There are 4 nested groupings, the coarsest first. Each group lies inside one group of the grouping before and may be the whole of it. The rows also spread widely along 12 directions, which tell nothing about the answers.
In the rows, 128 means zero.
Some rows, each with its group in each grouping after it:
[ 79  78 125 124 144  20 126  77  96 101 109 131 108 156 120 115 135 195
  45 137 149 139  94 132  92  93 167 129 179 118 157 133 162 116 150 150
 127]  Lus lagi mur nupiv
[127 156  96 141 140 215 168 119 165 127 107 157 142 136 113 114 113 128
 179 108 185 123 138 108 138 148 112  84 101 162 140 135 133  75 139 120
  95]  Lus lagi danok seni
[123 147  78 116  67 184 134  55 128  85 112 146 157  91 121 130 129 176
 122 143 164 109  77  82 133 144 108  85 135 178 133 146  75  74 113 132
 154]  Lus feguk zile Zuzip
[110 125 121 149  85 141 134  84 126 166 163 110  68 117 125  78 127 134
  97 169 177  86  91 146 108 199 111 122 113 165 152 179 110 108 158 127
 149]  ponad duvo riz Zural
[125 153  91 132 217 230 159 111 183 136  96 194 127 111 112 126 114 138
 200  82 188  81 139 106 155 118 130 121  81 131 151 142 115 111 121 168
  74]  Lus lagi Luduv ligim
[143 177 118 122  92 134 144 118 103  83  93 142 148  88 114 118 144 141
  95 131 179 146 109  88 144 117 132  83 127 104 142 135 128 139 128  75
 131]  ponad fudus sibim fef
[135 149 117 121 144 147 144 128 141 121 140 134 111  88 132  95  99 112
 126 128 165  75 114 132 172 128 143 146 103 115 151 176  92 138 123 137
 111]  ponad fudus Pebe maf
[161 152 141 149 142 110 124 137 110  77 108 130 106 139 113 124 204 148
 120 149 187 166 135 134 107 123 152  96 148 125 189 123 154  63 170  62
 168]  Lus Kul Dof veves
[110 112  97 142 137 201 136  71 168 138 140 156  88 130 119 127 135 136
 154 127 180 125 100  79  87 207  92  93 101 142 135 167  95  77 113 121
 108]  Lus lagi danok gad
[143 146 133 119  76  97 141 148 108 113 151  93 138  95 138  56  97 120
  89 172 154  87 119 162 167 113 157 156 121 149 162 177 117 125 167 104
 175]  ponad fudus temim busen
[128 108 111 131 104 112 131  82 132  84 145 129 119 124 109 132 129 181
  95 149 164 148 103  82  85 142 134 115 156 147 148 150 108  69 137 116
 151]  Lus mutu lekug Ris
[156 148 129 121  99 139 139 127 138 116 124 125  91  82 124 166 113  93
 109 113 174 154 113  77 139 161  94  84 116  83 122 131  80 133 107 100
  73]  Lus Kul Denug tib
[127 134 112 137 156 194 124  97 161 124 155 147 115 137 123 133 154 144
 183 135 174 143 139  99  77 167 105 122 117 160 155 142 117  59 153 117
 143]  Lus mutu lekug kom
[124 179  97  97 107 196 125  95 131 110 104 155 150  95 159 142 149 113
 174 120 163 108 107 115 165 138 100  97 107 141 134 136  79 118 128 127
 127]  Lus feguk zile Zuzip
[119 146 122  88 167 100 132 139 121  82 131 145 178 117 150  99  99 140
 139 124 132 114 138 130 164  53 176 173 138 120 159 149 126 138 154 135
 133]  ponad fudus Pebe maf
[161 171 119 121 185 205 139 117 159 133 142 126 148 102  88 159 106 135
 183 100 159 121 148  87  94 116 103 130 119 160 143  89 118  59 116 162
 111]  Lus mutu lekug kom
[117 123 117 147 149 153 130  98 148 107 150 151  84 126 113 134 137 168
 133 145 180 146 138  91  79 148 131 118 132 136 152 138 122  91 162 129
 119]  ponad fudus Pebe maf
[139 135 131 118  97 129 123 135 134 111 194  97 153 113 134 104  83 157
 133 181 140 131 158 127  98 101 140 173 146 194 157 133 120  77 209 143
 183]  ponad fudus Pebe maf
[136 152 138 109 120  60 118 119  89 103 139  92  82  96 141 140 129 116
  70 140 151 107 108 158 148 112 145 128 156 104 151 113 101 134 134 157
 116]  ponad fudus Pebe maf
[126 121 115 122 145 143 112 105 137 103 152 138  99 138 151 126 163 118
 159 136 153 134 114 117 107 166 126 128 125 125 160 171  92  73 136 100
 150]  Lus feguk zile Zuzip
[155 127 124 172  56 105 161 154 126 106 131  98  78 122 119  77 135 142
  71 186 204 116 134 175 150 144 155 106 132 159 174 162 139  83 213  99
 163]  Lus lagi mur nupiv
[120 142 139 126 176  92 131  98 107 153 121 107 108 130 104 118 141 131
 105 112 158  92  98 157 109 126 128 130 138 130 161 117 149 102 113 152
 126]  Lus mutu lekug Ris
[154 143  99 131 102 130 143 111 139  68 171 103  54 119 136 159  92 143
 120 146 161 115 138 141 144 130 158 104 167 164 151 108  55  45 154 188
 106]  ponad duvo riz Zural
[152 130 135 122 119  83 110 126 110 110 132 115  69  84 139 147 154 125
  74 148 172 117 110 131 128 136 139 134 134  89 159 139  97 135 154 134
 137]  Lus lagi Luduv ligim
[120 175 146 105 129  70 127 112  68 117  82 125 166 112 111 116 161 143
  74 117 153 153  97 107 111  93 134 112 148  94 149 107 177 162 130  80
 135]  ponad duvo riz Zural
[129 130 156 139 141  89 114 139 116 134 112 143  87 116 132 119 184 141
 104 153 193 151 139 134 108 118 142 131 124  96 171 141 161 148 202  88
 140]  Lus Kul Dof veves
[114 137 134 114  60 113 114 129 125 143 169 104  89 125 196 110 140  94
 138 182 169 115 140 188 149 161 113 141 123 157 150 156  97 132 227 131
 160]  Lus mutu lekug Ris
[101 113 129 162 162 136 144 111 141 131 150 140  93 167 111  81 147 154
 137 149 178 141 138 132  76 159 138 122 126 149 171 163 169  79 173  94
 140]  ponad fudus Pebe maf
[127 132 138 117  96 102 123 127 112 131 132 116 124 112 141 114 145 110
 105 146 156 145 111 111 116 147 115 128 123 107 143 160 126 130 155  78
 146]  Lus feguk zile Zuzip
[180 157 149 135 133 124 113 147 121 127 152  88  82 101 104 172 150 115
 111 139 170 157 143 106  69 148 111 118 138 122 154  89 125  71 153 122
 136]  Lus lagi danok seni

New rows, each followed by its group in each grouping:
[ 87 118 125 134 163 187 131 110 165 178 156 172  95 130 147  80 131 105
 178 131 176 116 130 105 104 191 105 143  68 110 142 209 127 154 154  95
 113]  ponad fudus sibim fef
[131 153 127 132  95 153 138 116 120 163 121 117 122  97 124  96 140 107
 119 142 174  98 100 133 136 161  98 115 100 138 144 159 126 125 145  99
 145]  Lus feguk zile Zuzip
[126 145 157 118  81  53 159 147  93 155 154  51 140 134 121  85  64  87
  69 138 130 132 125 163 136 120 116 123 149 142 133 113 163 119 149 112
 114]  ponad fudus Pebe maf
[133 166 128 120  99 124 108  94  97 112 111 122 100 104 136 168 174 136
 109 143 179 142 107 133 115 141 101  79 147 135 151  87 111 112 150 131
 135]  Lus Kul Denug tib
[140 165 118  92 150 160 124 107 126 127 146 103 147 123 141 144 117  84
 174 101 121 107 110 130 133 140  99 123 126 150 139 116  87  64  92 143
 126]  Lus feguk zile Zuzip
[129 119 154 105 117  69 115 124 106 136 142 106 146 115 131  99 127 121
  91 143 137 142 105 115 109 123 125 151 134 114 152 157 139 126 145  83
 157]  Lus Kul Dof veves
[111 154 125 153 110 158 146  92 120 177 101 123  60 124 119 123 169  97
 117 123 197 109  96 148 126 200  80  62 104 124 138 130 132 119 128 113
  93]  Lus feguk zile Zuzip
[128 145 128 108  84  91 119 115  99 112 116 111 137 105 146 118 145 128
  85 149 156 128 103 137 136 123 124 121 137 126 146 135 122 132 159 118
 152]  Lus lagi mur nupiv
[120 119 123 149 141 124 138 116 135 125 125 145 106 124 114  89 149 170
 112 155 191 109 126 139 117 123 153 140 125 140 173 167 149 111 182 117
 154]  Lus mutu lekug kom
[112 174 133 109  86 123 123 136 104 140 101 133 106 113 180 150 164  98
 139 144 183 142 149 164 159 115 107 100 126 121 136  97 132 168 216 130
 111]  Lus feguk zile Zuzip
[126 147 120 132  90 122 138 115 116 117 152 104  72 125 154  95 130  98
 114 152 168  98 110 174 161 170 132 102 125 138 155 162  95 103 145 122
 135]  ponad fudus sibim fef
[141 118 119 118 160  82 132  87 115  78 137 106 122 132  92 158 100 174
  93 114 134 133 103 111  98  93 150 112 185 148 157  92 110  40  94 167
 122]  Lus Kul Denug tib
[130 137 141  95 182 112 128 148 137 123 148 141 159 116 128 115  94 117
 146 107 129 153 144  72 104  96 146 179 118  87 143 158 134 146 140  98
 113]  ponad duvo riz Zural
[134 163 130  86 149 126 115 122 122 102 112 149 167  98 144 154 144 120
 145 109 150 148 126  86 126 100 122 139 124  93 138 126 114 147 133 108
 123]  Lus mutu lekug Ris
[161 138 158 139 128  90 126 188 125 116 155 117  82  92 141  83 150  95
 100 167 181 128 146 137 139 138 162 170 102  72 175 200 128 159 190  57
 154]  ponad fudus Pebe maf
[102 147 119 107 141 166 151 115 153 169 137 149 146 105 127 109  63 127
 153 111 154 111 138  94 131 113 113 147  99 137 119 141 126 160 154 155
  79]  ponad duvo riz Zural
[ 88 170 131  95 189 130 106  70  90 154  63 167 172 112 126 124 184 141
 134  95 159 101  75 130 122 107 104 114 116 109 155 116 159 168  98 125
 129]  Lus Kul Denug tib
[119 109 135 135 138  66 158 133 123 119 122 119  97 146 125 103  99 123
  90 124 164 128 120 150 151 114 154 114 144 110 157 149 139 115 144 116
  95]  Lus Kul Denug tib
[129 128 118 121 164 182 106  88 152 132 159 147 137 113 117 125 150 153
 166 137 159 125 118  81  66 159 106 153 112 151 155 159 110  81 135 118
 166]  Lus mutu lekug kom
[137 144 126 132 125 159 156 151 155 162 131 126 124 102 118 121  75 122
 136 129 178 115 157 118 134 113 120 136 105 143 133 124 137 129 183 156
  92]  Lus lagi danok seni
[ 86 124 121 110 203 132 110 100 132 148 123 156  97 154 168 106 171  99
 168 109 153  93 109 168 132 154 127 145 102 105 163 170 122 130 132 141
 117]  Lus lagi mur nupiv
[ 94 125 142 117 179 149  98  90 148 204 155 142  59 110 144 159 146 112
 154 124 173 115 133 120  73 168  80 152 101 109 131 123 118 160 161 179
  89]  Lus mutu lekug kom
[109 145 114 128 128 151 135 120 132 134  97 164 128 108 142 102 145 150
 133 143 192 100 126 142 150 114 139 128 107 137 157 152 140 149 188 136
 133]  Lus lagi danok seni
[112 118 135 146 205 136 141 117 153 149 129 145  71 164 118 125 141 123
 161 107 176 133 142 139 105 143 130 112 121 121 162 129 147  82 145 132
  84]  Lus Kul Dof veves
[156 141 130 142 147  87 156 164 121  88 101 123  99 124 120 108 140 118
  97 124 181 124 134 153 165 103 171 117 131  93 171 145 139 109 152 104
 113]  Lus lagi mur nupiv
[130 157 111 141  60 142 160 130 127  84 120 134 107 117 142 106 133 123
 111 155 193 149 131 123 162 151 128  75 125 128 143 152 116 123 173  76
 115]  ponad fudus Pebe maf
[104 129 154 136 123  68 154 135 108 158  70 157 168  95  86  85 130 184
  53 137 197 148 125  87 106  68 144 144 120  90 144 147 220 215 194  81
 125]  Lus mutu lekug Ris
[ 92 121 131 127 161 148 124  86 135 186 147 124 121 142 114 127 120 145
 151 127 149 124 127 119  62 141  93 136 126 167 138 112 155  91 158 160
 125]  Lus feguk zile Zuzip
[166 181 115 134 126 184  96  96 119  89 126 140 124  84 114 146 210 183
 147 169 196 108 120 125  91 131 129 125 131 176 185 118 107  65 174 130
 216]  Lus mutu lekug Ris
[100 119 109 123 195 105 134  90 130  97 107 155  64 160 143 154 156 123
 141  91 159 127 111 137 136 133 146  95 147  89 151 130 107  93 105 149
  71]  Lus feguk zile Zuzip
[148 141 121 110  79 133 110 111 115 103 157 105 130 102 148 125 148 112
 125 156 143 131 102 110 117 164 109 126 130 141 148 161  81  81 138  89
 180]  Lus feguk zile Zuzip
[131 170 111  96 109 149 107 101 117  79 127 140 148 121 169 146 177 128
 164 141 158 134 119 133 137 129 120 114 138 148 156 128  90  94 156 116
 167]  Lus mutu lekug Ris
[117 132 121 133 109 139 166 155 155 109 134 152 129 122 142  89  90 118
 136 139 177 148 156 105 157 123 141 126 107 112 138 176 132 149 183  83
  93]  ponad fudus Pebe maf
[114 140 132 133 115 108 174 150 137 146 145 102 110 134 129  96  54 112
 115 134 162 115 160 163 160 101 138 125 132 151 136 117 148 126 185 158
  76]  ponad fudus Pebe maf
[140 142 127 105  62  88 113  90  85 140 128  86 105  70 147  95 146  91
  48 149 152  61  41 158 165 185 104 121 114 113 150 181  77 143  93 112
 168]  Lus lagi Luduv ligim
[146 151 115 129 136 139 125  99 130  96 120 138  92  98 117 158 155 158
 120 134 184 118 117 113 117 127 135 111 138 129 155 119  99  97 140 148
 129]  Lus mutu lekug Ris
[134  76 132 119 138  72 119 132 136  90 178 120 142 140 130  98 105 169
 104 162 133 155 136  99  78 109 167 184 152 141 170 177 131  74 183 102
 186]  Lus lagi Luduv ligim
[156 128 134 125 113 109 133 140 135 128 174 103  99  80 113 109  78 138
  91 155 156 109 130 104 117 122 150 170 126 128 149 161 100 120 162 139
 137]  ponad duvo riz Zural
[ 91 137 132 122 206 178 106  72 143 196 123 161 100 125 133 114 168 120
 176 109 168  81 100 139 101 165  92 136  88 132 156 147 130 127 122 153
 117]  Lus Kul Dof veves
[182 155 141 126 147 151 144 167 146 115 160 110 126  83 106 103 106  72
 130 116 153 134 123  73 127 164 120 143  90  78 146 186  99 111  91  52
 119]  ponad fudus Pebe maf
[151 168 128 130 171 169 126 136 136 126 104 149 146  95 100 138 153 158
 148 129 185 128 147 102  97  93 134 137 115 135 163 104 154 110 172 131
 144]  Lus lagi danok gad
[126 136 157  89 147  22 113 142  87 100 127 100 112 142 161 162 130  92
  98 113 129 169 128 150 136  90 141 124 171  78 149  94 129 134 141 121
  99]  Lus Kul Denug tib
[110 137 129 152 152 132 152 128 132 141 110 157  88 121 115  79 143 136
 115 133 197 111 126 131 134 137 148 116 101 100 161 173 158 153 159  97
 111]  ponad fudus sibim fef
[139 151 138 123 175 135 111 142 137 118 153 144  83 116 142 146 153 125
 158 135 169 148 161 112  95 125 145 154 121 104 162 132 119 124 185 123
 123]  ponad duvo riz Zural
[105 147 149 140 137 120 113  89  94 177 121 111 118 143 112 109 181 140
 117 149 174 125 103 163  70 156  93 104 133 167 170 107 179  97 163 112
 168]  Lus Kul Denug tib
[101 121 116 153 172 157 138  87 146 125 150 138  69 162 113 117 141 148
 152 131 173 133 133 121  76 170 126 102 129 152 157 133 132  62 134 132
 111]  ponad fudus temim busen
[107 124 151 112 180  88 104  87 100 149 129 122 142 142 111 110 175 133
 110 117 141 141  89 108  58 148 110 143 135 106 158 144 166 113 106  86
 156]  Lus mutu lekug kom
[120 115 123 149  95 135 161 145 159 101 110 161 107 145 125 143 130 138
 125 136 199 227 166  54  93 145 118  76 125  95 125 135 156 126 200  55
  78]  Lus lagi danok gad
[ 86 104 136 112 168  70 140 113 121 158 112 138 115 145 140 107 113 116
 101 104 151 124 113 136 128 120 131 136 124  89 140 146 158 162 140 133
  84]  Lus lagi Luduv ligim
[182 174 133  78 125 130 117 163 132  91 149 122 144  28 148 140  89  79
 118 119 139 107 121  75 178 105 136 174  99  60 132 169  51 178 106 113
 113]  ponad fudus Pebe maf
[101 138 131 100 144  80 132 114 107 127 105 136 145 131 151  97 140 119
 115 119 154 107 105 155 157 105 143 141 128 107 154 156 141 155 142 117
 128]  Lus mutu lekug Ris
[115 153 110 152 171 191 129  76 136 132 110 165  78 107  99 117 177 157
 140 125 199 101 103 101  95 172 116  97  99 124 158 148 121 109 108 122
 120]  ponad fudus temim busen
[101 109 118 131  93 152 155 131 160 126 174 141 143 165 148  73  87 128
 161 154 155 175 155  93 101 162 124 133 115 159 138 191 138  99 201  64
 134]  ponad duvo riz Zural
[ 96 102 115 111 170 118 129 101 141  94 133 159 130 173 146 131 142 128
 163 107 138 175 123  86  96 140 130 119 138 105 144 160 123  85 126  86
 112]  Lus feguk zile Zuzip
[116 172 132  98 115 154 118 130 123 135 145 133 123 125 178 127 144  64
 172 124 152 151 137 123 135 165  94 109 103 105 130 143 109 146 149  88
 115]  ponad fudus sibim fef
[138 138 140 117 113 133 127 129 129 162 154 107 147  95 127  85 115 113
 120 150 156 101 115 128 120 142 111 165 105 141 150 171 128 129 157 106
 164]  Lus mutu lekug kom
[120 146 133 119  43  56 130 131  81  87  91 119 121 129 159 130 173 125
  62 158 179 183 116 135 141 129 130  76 158 102 142 122 150 148 191  66
 135]  Lus lagi danok seni
[189 172 130 104 146 113 132 162 124  69 132 108 132  88 128 154 122 109
 128 117 154 128 143 121 162  82 156 140 143 102 159 115  93  95 130 126
 126]  Lus mutu lekug kom
[110 155 112  89  83  88 125  79  95  96  97 128 122  98 160 154 138 127
  83 124 158 119  86 133 171 115 118  93 155 108 125 110  90 156 121 153
  99]  Lus mutu lekug kom
[127 151 103 130 173 144 165 120 139  78 121 145 138 156 112 109 103 153
 156 106 156 130 141 123 140  94 170 111 146 150 161 126 133  63 135 131
 104]  ponad duvo riz Zural
[125 104 112 127  85 111 170 151 160 100 143 132 111 139 152 120  67 120
 121 136 166 163 161 112 158 122 142 113 132 125 130 152 114 115 194 115
  83]  Lus lagi Luduv ligim
[117 190 129  88 129 146 105  96  98 132 147 101 162 122 153 138 135 114
 161 135 130 112 126 161 118 116  98 127 143 180 146  77 122  97 150 165
 153]  ponad fudus Pebe maf
[123 101 109 161 112 116 143  72 127 108 121 129  71 131  93 121 153 174
  69 143 187 131  86 104  88 179 125  79 144 137 158 148 125  68 124 112
 133]  Lus lagi Luduv ligim
[130 159 119 102 152 115 116  91 104 117 107 116 102 105 138 150 151 111
 112 110 152  89  85 148 144 132 123 107 137 114 150 108  94 108  93 168
 114]  Lus lagi danok gad
[165 151 150  98 125  87 128 162 123 130 153  88 121  83 138 139  91  84
 106 125 142 122 138 127 148 102 129 162 128  96 138 126 103 141 144 136
 111]  Lus mutu lekug kom
[141 157 126 127 199 175 153 146 160 142 151 136 137 126 102 112  80 132
 181 107 155 112 165 112 113  98 145 158 112 151 155 123 139  88 154 152
 104]  ponad duvo riz Zural
[126 158 140 109 103  96 103 108  97 100 126 118 110 131 153 174 186 129
 122 144 165 180 133 125  92 134 108  99 160 123 147  87 128 111 176 110
 142]  Lus mutu lekug Ris
[125 134 133 140 118 152 144 102 136 153 111 138 155 110  87  94 128 160
 111 136 177 137 110  85  93 136 104 111 113 150 146 144 162 109 146  85
 139]  Lus Kul Dof veves
[153 128 134 148 119 136 127 145 142 118 156 142  76  91 124  90 149 126
 110 162 189 131 124  90 109 172 146 150  95  92 166 213 107 137 170  58
 153]  ponad duvo riz Zural
[147 179 137 109 107 123 131 128 100 131 102 115 170  86 121 107 146 122
 106 134 167 114 109 130 144 109 117 128 119 127 151 128 144 142 144  98
 156]  Lus mutu lekug kom
[112 135 133 107 116 122 140 135 136 139 145 122 128 144 167 103 120  76
 152 126 152 140 135 142 148 152 109 128 113 117 137 161 123 130 159  93
 112]  Lus mutu lekug kom
